All rows are made from the same 7 directions, up to rounding. Whole rows:
[[ 14 -19 -17 -13  16   2 -24 -16  -7  10 -13 -13 -19   5  18   4  24  -5
  -14  18]
 [ 22   5   5 -14  12 -18  -9   6 -17  -8   5 -13  15  -7  12  11 -15 -29
   -9   1]
 [ -1  12   8 -30  16 -50   7  -9 -21  -5   5  -7   5  15   8  38   1  -8
   19  34]
 [-31  21 -29  27   9 -23  24 -14 -10  29  10  28 -19 -22  -2  15  21  23
   28  11]
 [ 27  23   0  44   3   4   6   2  53  27  -5  14 -21  24  -5   1   1  -4
   -8 -18]
 [ -5  11  -1   7  -3  -8  13  -4   0  -1   5   4   0  -8   1   5  -6  -1
   16   7]
 [-14 -11 -19   6  14   2  -3  -5  -8   4  -7  16  -6 -20 -19 -11  20  -9
  -13  -2]
 [ 14  11  -7   6  12 -14  -4  -2  -3  15   4  -2  -6   1  14  14   2  -5
   -2   2]
 [ 41 -23   1 -28  22  -6 -29 -24  14 -11 -27 -26 -18  24  13   8  14 -42
  -21  34]
 [ -1   8   1  10   3  -4   4  10   4   5   4  10   5   1 -10  -1  -2  -1
   -7 -15]]

Rows cut short, each followed by the rest of it:
[-31   9  -2   9 -12   6   9  26 -25  10  21  16  19 -14  -8  -6] : [ -5  37   1 -34]
[  3  35   9  24  13 -35  24  11  19  10   8  25   6  10 -24  17] : [ -9 -15   3 -12]
[-24   9   7   3  -5 -12  22   4  -1  -9   5  16  10  -5 -24   1] : [-5  5 15  0]
[ -7   4   1  -4   3  -9   8   6 -22 -16   8   4  20 -31  -9  -4] : [-15 -22   3  -4]
[  6  -6  31 -24 -10 -10  11 -16  34 -29 -17 -12  -4  42 -13   9] : [ -5 -10  19  36]
[-20  19  -8  39  -4  -4  34 -13  35   8  -4  31 -18  -8 -29  -5] : [ 7  2 24  5]
[-33   8  -6  13  -4  -8  25  -6   1   0   3  23  -3 -14 -22  -1] : [ 7 13 23  6]
[ 17 -15   3 -17  -1  12 -19  -3  -4  -7  -6 -20  -1   6  16  -3] : [ -1  -7 -11   5]
[-14  -2  -7  14  -4  13   3   4   3   8   0  12  -3  -7 -11 -11] : [  7  14  -3 -13]
[ -9 -20  -9  -3   0  18  -5  -4 -11 -18  -8   1   6 -32 -14 -24] : [  1 -21 -10  -2]
[ -1 -39   2   1 -23  59  -9 -14  29 -32 -26  -9  -7 -16 -18 -49] : [  0 -18 -10   3]
[ -8 -13 -12   2   0   8  -2 -27  22  10 -17   1 -33  18   1   1] : [29 17 11 28]
[ 55  13   2   3  16  -7 -23  11  -3   9   6 -22   7  -1  33  10] : [-22 -38 -26 -15]
[ 37  22  -3  17   3  -9  -4 -10  23  26   3 -14 -22  22  38  23] : [-5  1 11 11]
[ 21  32   3  28  10 -28  22 -13  39  12  -2  11 -17  14  -3  20] : [ -6 -23  18  15]
[ 47 -12  -6   6   9  23 -25  -5   9 -10 -12 -21  -1 -24  17 -20] : [-14 -56 -28  -5]
[-14  -4  -8  -7  28 -31   9 -11  -5 -13 -12  22   2 -16 -40   3] : [ 17 -40  -9  16]
[-24  -4   1  -5  -9   2  11  -2 -10  -9   3   5   5  -9  -9  -4] : [ 1 14 15  6]
[  6  18   0   4  14 -25   1   9  -3  17   8   8   2  14   1  20] : [ 3  3 -6 -8]
[  2  -4 -10   2  13  -4  -8  -2  -1  10  -5   5  -8   1  -3   2] : [ 14  -3 -13  -1]
[  3   8 -47  44   3  14   7 -37  10  33  -3   6 -45 -42  32  -3] : [19  3 28 23]
[ 10   7  -4   7   9  -3 -15  16   1  30   5   4  -5  26   8  10] : [ 12  23 -22 -24]
[ 11   7  10   2 -12   5   5   4   1 -10   7 -11  10  -7  12  -2] : [-23  -7  10  -2]
[-12  -1   6   1   2   1   1  19  -4  -2   3  14  15   1 -25  -9] : [  0   3 -19 -26]
[ 11  -3  -5   5  21  -9  -2  -4   7  -8 -11  10   1 -14 -23  -7] : [  4 -45 -20   0]
[  7  -3   5   4 -16  25 -11  10   8  12   3 -11  -4  19  18  -5] : [ -3  31  -5 -16]
[ -6 -10 -33  11  16   5 -16 -14  -4  36  -7   8 -32   2  13   4] : [ 40  26 -10   4]
[-19   4   9 -22   9 -32  12   3 -23 -15   5   8  18  -3 -18  14] : [-2 -8  8 11]
[  5  -6   0 -12  -5  -1  -2 -24  12   2  -9 -16 -23  22  22  13] : [12 14 21 35]
[  0  15  17   2  -9 -11  14   3  18   0   4   2   0  27  -3  13] : [-8 13 16  4]
[  4   1 -11  20   4  10  -5   2  14  18  -3  10 -12   3  -3  -6] : [ 11   7 -13 -14]
[ 34  23  28   1  -2 -22  12  -5  38  -8  -2 -12  -2  36   7  21] : [-23 -23  16  17]
[ 15 -10   5  -5   1  12 -12   5   6  -8  -7  -7   5   3  -3 -10] : [ -4 -16 -18  -8]
[  2   4 -13  13  12  -4  -3  -2   4  18  -2   9 -11   0  -1   3] : [14  1 -8 -4]
[-18  -4  -3 -10  11 -19   6 -13   1   2  -8  11 -11  14 -16  12] : [23  7  6 21]
[ 24   8  -6  30 -12  26   0  -6  28  10  -1  -7 -15  -8  20 -12] : [-12  -6   6  -6]
[ 17  17  11  24 -16   7  16 -11  44   2  -3  -3 -16  17   7   2] : [-14  -1  24  11]
[-13  15  -2  47  -6  14  24   7  42   8  -4  36  -6  -6 -42 -22] : [  1  -2  -2 -27]
[-11  16 -11   0  45 -58   8   4 -15  13   0  34   5  -1 -38  25] : [ 23 -28 -20  -1]
[-22 -26   7 -19 -29  39  -6  11 -27 -27   5 -14  22 -25   3 -29] : [-15  18   2 -12]
[ -5 -32   2 -27   4   9  -8 -17  -3 -34 -21  -9   2 -12 -18 -17] : [  7 -32  -7  25]
[-19  10  -6   5   5 -18  17  -3 -11  -2   6  15   4 -19 -13   5] : [ 0 -4 14  6]
[-15   7   1 -19   8 -30   9   1 -32  -8  10   1  14 -11   0  17] : [-4 -3 13 13]
[ -8 -37   2 -45  18  -6 -25 -10 -12 -12 -22  -8  -5  28 -16   3] : [ 34  -2 -26  21]
[ 14   0  -2   0   2  -3   5 -19   5 -16  -6 -10  -4 -22   7  -2] : [-11 -37  13  24]
[ 21 -12   4 -14  11   2 -20   6  -3  -8  -8 -11   7   6   0  -4] : [ -1 -24 -27  -6]
[  9   3 -13  10  11 -10   6 -28  17   4 -12   2 -25  -6   4   7] : [ 12 -20  15  31]
[ -5 -14  -7 -10  22 -15  -3 -19  12  -4 -22  11 -16  12 -26   3] : [ 29 -20 -11  23]
[ 30  20  35 -17 -19 -15   6  -1  21  -6   8 -31   1  50  37  31] : [-29  12  30  22]
[ -2  35  27   6 -16 -26  34   9   7 -15  19   2  20   2  -2  17] : [-37  -5  37   4]
